The rows come from 4 hidden closed curves, with some noise, and rows from the same curve form a group. Each curve winds through 8 dimensions. The rows are also pushed far along 5 directions, which tell nothing about the answers.
In the rows, zero is written as 128.
Known rows, each followed by its group:
[114 130 145 135 111 144 128 159 113 104 139 132 107 118 111 138 116 125
 129 144 132 148 113  84 168 150] : Zogib
[135  67 137 122 136 135 131 108 110 144  96 124  96 132 129 113 155 115
 130 120 139 127 169 125 103 118] : pesiv
[113 186  90 100  78 156  82 115 177 116 145 126 136 156 145 151  65 194
 122  72 137 107  97 135 125  94] : pesiv
[124 211  64 193 149 136 121 145 143  85 177 139 118 125 130 153 115 150
 162 175 145 145  77  83 117 197] : Zogib
[108 144 132 143  67  95 167 211  67 126 146 145 153  98 103 162 118 115
 134  94  83 165 171 137 152 159] : neru
[101 121 127 142  90 149  87 152 124 118 112 120  74 114 117 154 121 163
 131 120 124 132 155  91 120 168] : pid
[174 102 143 115 180 100 147 145 109 116 141 127 132 112 101 136 121  60
 139 171 146 177  87 176 194  85] : neru
[103 170 120 159 202 135 149 118  95 119 153 125 110 105 150  99 115  84
 144 224 125 133  43  81 131 158] : pid
[131 119 131 152 173 118 118 132  98 117 119 126  96  88 125 169 139  78
 157 160 114 144 109 125 127 140] : Zogib
[123 128  89 158 224 142 133  96 103 122 136 140  88 116 141 121 147 105
 163 199 162 133  68 101 120 134] : neru
[123 139 157 120 150  99 108 128 116 166 118 131  96  99 141 112 153 139
  96 169  79 113 167 111  72 161] : neru
[132 124 110 156 120  86 148 168  71 135 134 135 127  92 125 166 129 100
 152 119  95 153 143 149 123 129] : pid
[104 125 129  94  58 182  98 121 174 141  91 100 106 172 116 119  97 199
 114  72 152 105 168 102  98 137] : pid
[142 136 123 102  54 128 120 135 165 161 107 131 146 155 123 155 133 203
 109  40 114 100 200 128  80 122] : Zogib
[159 140 168 120 177 104 173 119 109 194 123 144 168 148 171  60 186 106
  86 163  84 119 171 170  95 133] : pid
[109 144  97 150  72 136 141 188  80 117 137 147 126 124 119 167 115 141
 148  79 116 161 161 134 147 143] : pid
[106 142 104 149 107 128 146 142 131 141 123 135 162 135 115 148 152 175
 145  99 129 108 148 112 114 158] : neru
[126 131 130 129 146 132 162 117 101 126 134 129 152 130 150 104 120  68
 134 129 117 141 125 158 125 116] : Zogib
[142 115  80 134  70 107 143 146 128 116 146 141 157 151 127 130 113 148
 143  60 147 151 156 182 138 109] : pid
[ 86 149 120 160 144 119 109 126 102 107 163 162 107  90 156 123 143 139
 116 165  99 118  91  80 138 168] : pid
[118 154  79 149  93 146 107 168 153  87 127 108 112 131  78 201  78 158
 192 108 175 153  89 114 156 151] : pesiv
[138 124 149 189  80 101 159 193  94 130 121 136 153 116 125 152 172 121
 145 111  87 142 168 119 149 190] : Zogib
[116  93 172  90  86 170  86  80 179 123  90  98 132 142 130 127 123 140
  86  74 126  86 171 128 112  95] : neru
[125 128 146  80 153 137  72  57 176 134 139 140  88 132 169  80 112 157
  63 150 124  90  94 100 102 103] : neru
[117 141  94 132  95 138 126 111 181 102 139 118 153 153 110 131  94 171
 140  95 169 113  90 110 135 136] : pid
[102 153 136  93 122  72 123 108 152 180 141 147 164 121 145  86 163 198
  78 127  83  74 184 134  51 152] : pesiv
[111  92 159 134 210  94 168 131  49 163 104 130 110  84 133 111 166  38
 159 195  98 141 123 142 114 141] : pesiv
[112  80 165 143  82  99 140 167  86 124 106 135 128  77  96 182 152 100
 130  85  82 137 183 113 135 160] : neru
[116  95 174 108  75 138 130 120 158 127 101 108 156 133 111 118 129 125
  99  80 115 110 180 128 121 141] : pid
[107 133 109 150  89 150 113 139 125 120 115 111 131 133 125 143 131 154
 139 102 131 119 169 133 112 138] : neru
[188 148 135 111 168 103 167 116 106 130 171 153 168 130 160 100 127  53
  91 141  99 159 146 193 123  74] : Zogib
[173  95 147 129 144 107 144 129 103 122 128 131 112 111 131 130 121  51
 118 131 112 169 145 161 129 111] : neru
[122 114 156 111 166 140  83  96 141 127 125 127  74 110 135 110 138 135
  95 182 125 113 118  91 118 126] : pesiv
[142 143 135 111 128 126 110 101 149 155 124 146 138 130 157 143 147 159
  89  93  95  95 151 126  93 108] : pid
[119  94 142 157 106 141 125 160 114  82 127 111 114 121 108 131 108  93
 153 139 151 163  89 123 206 141] : pid
[126 110 100 156  74 167 110 146 128  89 117 102 119 149 119 148 102 131
 160  87 162 148 138 150 159 112] : neru
[178 149 128 113 136 112 142 124 151 126 147 126 184 156 144 120 106  94
 124 113 131 144  93 208 172  66] : pesiv
[144 135 173  90 136  70 160 144 114 190 117 139 189 111 129 129 165 120
  99 113  63 109 185 182 101 110] : pesiv
[ 58  83 172 106 102 151 105 120 122 152  80 122  88 112 117 122 151 170
 116 117 116  80 149  54 112 163] : pesiv
[168 184  96 116 195 100 133  78 164 130 184 147 163 144 164  77 125 123
  97 175 135 123 104 172  92 101] : pesiv
[186 130  81 144 123 153 134 126 147  82 140 113 138 162 122 156  80  84
 165  96 178 177 100 184 158  82] : Zogib
[138 154 115 162  72 130 150 174  96 112 144 140 163 132 145 160 117 107
 139  74  97 153 144 155 156 126] : Zogib
[ 89 225  91 120 134 111 122 129 132 132 189 170 143 109 148 125 112 188
  92 143  92 110 116  90  85 158] : neru
[ 88 173 100 144 124  88 146 166  91 138 165 161 144  97 126 128 140 161
 128 143  94 131 147 116 106 177] : pid
[113 177 110 153 102 119 135 135 131 155 143 149 158 143 165 120 147 189
 114 107  98  95 125 106 107 155] : pid
[141 168  79 126 118 122 101 132 182 102 168 144 132 144 111 152 101 197
 135 121 169 132  76 118 153 121] : Zogib
[142  80 129  84 116 157 120 126 131 117 111 120 107 160 112 124  90 118
 143 102 178 153  87 154 193  57] : Zogib
[ 99 159 115 153 150 106 152 146  92 102 180 160 129 100 136 102 135 113
 125 181 116 146 104  93 140 171] : Zogib
[162  74 128  92  84 118 108 105 142 153  97 120 125 149 144 129 119 136
 109  51 125 119 173 189 107  60] : pid
[104  85 161  83 112 172 117  96 166 146  69 101 109 143  93 135 128 151
 123  93 154  93 155  86 102 129] : pesiv
[145 142 116 110 143 121 146 145 107 139 149 145 138 146 137 112 112 127
 134 140 140 149  92 159 170  84] : Zogib
[149 129 151  87 150 100 107  97 174 167 125 138 137 140 136 108 151 174
  89 135 121  93 129 138 108 104] : Zogib
[130 186 127 127 113  90 136 164 141 173 124 124 165 128 121 152 139 176
 132 119  92 111 159 145  86 159] : pesiv
[125 173 126 162 153  87 152 184  97 153 130 128 145  97 113 162 148 121
 163 165  94 139 127 133 118 180] : pesiv
[128 150  99  90 188 136 127  83 142 125 147 129 126 138 139 101  91 105
 137 158 160 129  71 153 116  84] : pesiv
[184 156 110 146 118 100 157 141 109 141 152 157 182 134 161 151 146 107
 110  77  85 143 167 192 116  94] : pid
[139 145 134 181 134 101 145 158  81 132 137 140 137 103 160 141 161  90
 136 143  76 141 142 138 121 157] : pesiv
[116 171 114 129 109 134 130 128 136 155 126 122 165 142 140 127 144 172
 114 105 105  99 188 147  76 130] : neru
[167  73 130 118 155 165 148  96 113 101 108 110 132 141 122 139 113  33
 146 104 163 160 126 180 159  55] : neru
[ 88 135 127  90 100 139 120 128 144 162 106 134 122 141 117 131 125 196
 122  96 129  93 140  97 106 135] : Zogib
[139 105 153 101 129 120 101 118 133 149 108 117  93 120 129 120 126 126
 101 132 111 122 161 136  97 119] : neru
[143  93 174  84 140 145 144 103 116 171  93 119 164 151 149 101 148 102
 101 102 113 106 153 184 143  50] : neru
[150 152 133  79 135 172  73  63 217 111 131 119 122 156 132 134  96 167
  86 111 155  97 100 115 117  79] : pesiv
[ 75  55 152 131 174 166 115  83 102 117  88 123  47 112 132  95 146  93
 150 176 158 112  84  48 128 157] : Zogib

New rows, each followed by its group:
[ 98 150 154 114 126 135 145 137 122 160 116 129 147 128 127 121 137 149
 111 133 106 102 129  96 122 150] : pid
[122 112 170 152 198 118 184 165  43 133 120 131 124  88 118 124 154  27
 151 205 104 168 100 123 177 148] : pid
[ 85 108 146 141 131 159  97 120 137  96 117 111  80 119 122 112 113 135
 137 170 154 121  67  64 168 164] : pid
[167 169  98 115 146 102 111 117 146 139 159 139 141 148 165 107 110 139
 112 138 124 133 109 191 121  79] : pesiv
[144 127  88 141  64 158 146 157 125  78 142 104 148 165 119 137  53  98
 164  78 172 176  86 170 194  85] : pid
[131 136 143 135 178 125 149  99 110 136 141 148 137 116 155  98 163  98
 101 165 102 119 136 111 102 137] : pesiv
[114 151 114 110 180 162 111  93 132 115 139 132  91 120 131 126 109 121
 122 167 145 124  95  91 108 120] : pesiv
[181 166 137 136 171  90 147 126 119 124 183 150 173 131 171  81 136  84
  89 176  98 152 111 192 154  91] : pesiv
[ 71 116 103 140  76 159 112 125 146  79 130 132 122 119  97 166 101 161
 148  76 157 117 103  64 149 160] : pid
[141  62 138 150 171 122 128 109  95  69 136 133 108  87 117 149 125  23
 146 146 142 167  81 139 186 102] : pid
[151 148 102 143  64 134 116 165 159  98 140 127 146 138  96 182 108 159
 133  68 137 152 169 147 138 140] : pid
[125 119 131 100 129 108 154 125 113 149 118 122 153 127 124 113 118  93
 136 111 120 133 148 178 109 105] : pesiv
[145 236  61 148 144  98 156 122 168 123 203 157 202 153 151 110 110 177
 119 142 134 118  71 140 115 137] : pid
[104  87 142 103 166 135  77  69 139 155  93 124  59 107 148 117 142 152
 111 150 125  81 111  82  79 122] : pid
[135 139  75 137 147 151 138 123 108 116 141 146 108 142 136 141 109 122
 156 118 158 151 103 132 128 111] : pid
[113 106 166 122 177 150 114  84 146 107 125 122 107 111 128 100 138  96
 103 176 135 115 100  91 135 148] : pid
[146 133 125 172 152 134 132 132 107  87 157 141 122 120 150 119 129  74
 131 160 127 163 101 135 165 139] : pid
[166 175  84 197 174  91 190 189  77 107 170 145 163 108 108 163 147  75
 180 176 127 188 110 152 151 166] : pesiv
[210 149 112 104 160 130 123 119 136 121 162 143 142 157 155 119 105  92
 102 127 137 175 121 222 159  42] : pid
[140  95 110 153 135  98 143 130 108 124 129 134 129 117 130 130 143 108
 151 124 135 140 118 147 135 128] : pid
[170 153 133 128 209 103 135  97 142 126 160 145 154 115 138 122 148  97
 106 182 123 132  85 150 140 102] : neru
[133 193 102 117 186 155 123  94 133 123 161 151 139 138 168 132 101 118
 124 149 130 121  47 126 142  85] : pesiv
[116 150 129 146 168 100 116  97 141 146 139 134 116 111 153  91 158 148
 105 184 106  98 131  97  67 180] : pid
[140 140 119 125 139  73 130 121 131 154 148 145 139 111 138 109 151 145
 101 139  96 119 172 148  69 149] : neru
[125 177 101 120 132 131  91 125 152 132 154 150 114 134 144 133 124 202
 107 141 131 110 102 103 123 123] : pesiv
[118  97 104 144  92 168 131 131 128  73 130 131 126 138 106 161 102 115
 159  82 172 149  93 111 188 111] : pesiv
[143 119 122  87  33 123 145 168 125 122 133 131 168 150 105 153  74 133
 116  24 126 159 171 189 163  72] : neru
[113 115 123 163 156 140 132 135 106  78 150 148 105 102 115 151 133  97
 154 163 150 150  62  71 185 153] : Zogib
[133  16 175 115 140 137 135 136  95 139  55  90  72 117  85 131 146  67
 164 139 158 150 158 136 147 120] : pesiv
[162 167 126 152 107  91 170 201 109 129 149 129 183 121  97 166 127 107
 149 121 105 170 158 172 153 147] : Zogib
[161 121 109  87 155 117 143 107 145 128 143 137 132 138 112 121 101 113
 125 123 159 149 107 159 131  85] : neru
[156  94 117 151 122 132 160 154 101  72 151 141 137 122 102 158 113  62
 161 114 159 184  92 139 210 105] : Zogib
[136 102 128 149 125 168 128 150 108  90 118 103 114 143 117 131 103  84
 162 138 168 164  88 148 209 100] : neru
[135 236  71 187 124 122 143 159 147 109 188 163 164 134 139 157 135 187
 138 141 120 127  96  82 119 193] : Zogib
[ 74 174 126 168 167 125 153 152  95 132 131 130 126  96 123 133 140 111
 164 190 110 121  91  71 114 210] : pesiv
[165 190  86 158 121  83 166 191 118 131 177 152 183 139 120 130 137 148
 136 136 120 169 152 185 142 153] : pid
[117 179 102 189 105 103 196 225  52 109 160 141 175 103 106 176 120  92
 175 129  99 179 116 130 179 172] : pid
[175 136 110 129  92  96 174 140 146 126 148 124 212 160 126 121 111 111
 126  78 133 147 135 202 150  90] : pid
[120 151  82 177 120  78 175 202  51 104 176 160 154  93 113 150 129  96
 165 136 110 190 141 162 159 158] : pid
[113  85 164 143  73 127 162 174  88 142  86 106 146 114 103 161 135  99
 149  83 103 134 157 123 154 143] : pid
[134 126 121 156  88 121 151 167 106 113 135 143 162 126 117 169 135 124
 148  81 119 146 133 139 171 129] : pesiv
[179  60 145 116 133  95 136 120 115 124 123 133 142 120 124 133 146  77
 122 101 129 152 149 197 160  67] : pesiv
[121  64 126 176  74 120 167 190  73  99 112 123 122 111  86 148 149  95
 169 100 139 174 186 125 158 170] : pesiv
[108 159 121 111  98 118 108 101 145 164 136 150 128 139 174  93 141 194
  81 100  88  81 178 114  50 143] : Zogib
[111 143 102 149 126 130 103 135 136  71 157 126 107 100 112 162  88 122
 145 144 146 144  69 101 158 138] : pid
[149 178  69 106 177 141 104  68 178 117 164 131 123 160 156  96  87 147
 125 151 170 124  74 158  95  89] : Zogib
[188 204  80 132 146  96 157 164 132 134 168 133 182 149 128 155  97 115
 153 129 131 168 104 213 143  90] : pesiv
[156 155  91 193 194  94 147 152  72  86 182 160 121  81 134 162 149  67
 155 190 116 179  99 129 144 148] : pesiv
[123 170  74 177 122 143 134 174 125  78 154 122 107 116  82 184  93 134
 178 145 163 173 100  87 142 187] : neru
[139 184 107 164 194 133 154 148  74 113 162 152 135 109 153 158 120  68
 159 175 113 161  53 130 167 117] : pesiv
[168 166  74 165  86 104 160 200  92 111 165 151 152 131 115 189 114 127
 161  85 123 183 148 166 151 123] : Zogib
[133 121  98 127 111 144 137 151 113 137 111 114 107 149 116 142 101 139
 161 108 158 149 116 141 141 107] : pid
[152 138 145 120 128  82 172 121 140 167 131 128 200 141 145  92 150 123
 103 116  97 107 155 171 100 124] : pid
[173 190 116 142 120 129 156 180 116 123 155 129 173 145 131 156 104 104
 136 121 115 170 119 177 167 101] : pesiv
[118 127 100 147  64 152 122 132 146  90 135 131 133 135 112 158 115 154
 129  68 142 130 163 104 120 147] : pesiv
[118 230  91 136  94 157 106 156 174 104 167 130 148 151 121 159  81 201
 125 121 138 124  93  98 140 150] : pesiv
[103 180 114 108 132 113 123 103 129 150 160 146 142 129 172  79 119 159
  83 140  95  99 135 128  78 128] : pid
[110 106 159 110  64 164  97 111 157 126  98 118 123 141 138 141 120 154
 104  63 113  96 151 103 126 122] : Zogib
[129 173  95 165 129  93 178 176  81 136 170 170 145 117 131 131 153 141
 139 145 105 151 146 108 114 175] : Zogib
[ 91 146 158  88 114 111 119 119 160 173 110 132 155 119 115 132 150 194
  98 112  97  72 158  99  87 154] : pesiv
[124 164 131 123 154 167 101 125 154  95 141 114 106 130 116 142  90 126
 131 168 154 137  64  99 165 124] : pesiv
[ 98  93 170  98 162 168  82  69 165 127 101 108  75 139 147  72 119 137
 103 178 155  92  64  76 143 122] : pid
[126 173 117 120 123  96 112 136 142 147 153 137 148 136 155 105 122 170
 112 140 110 115 112 156 125 122] : pesiv
[141 147  88 160 185 102 166 121  73  98 177 148 141 102 154 114 114  45
 143 171 119 167  86 156 130 116] : pid
[129  83 140 124 103 159 109  85 156 131  88 106 119 148 139 118 141 133
 116  84 139  99 166 126  94 116] : neru
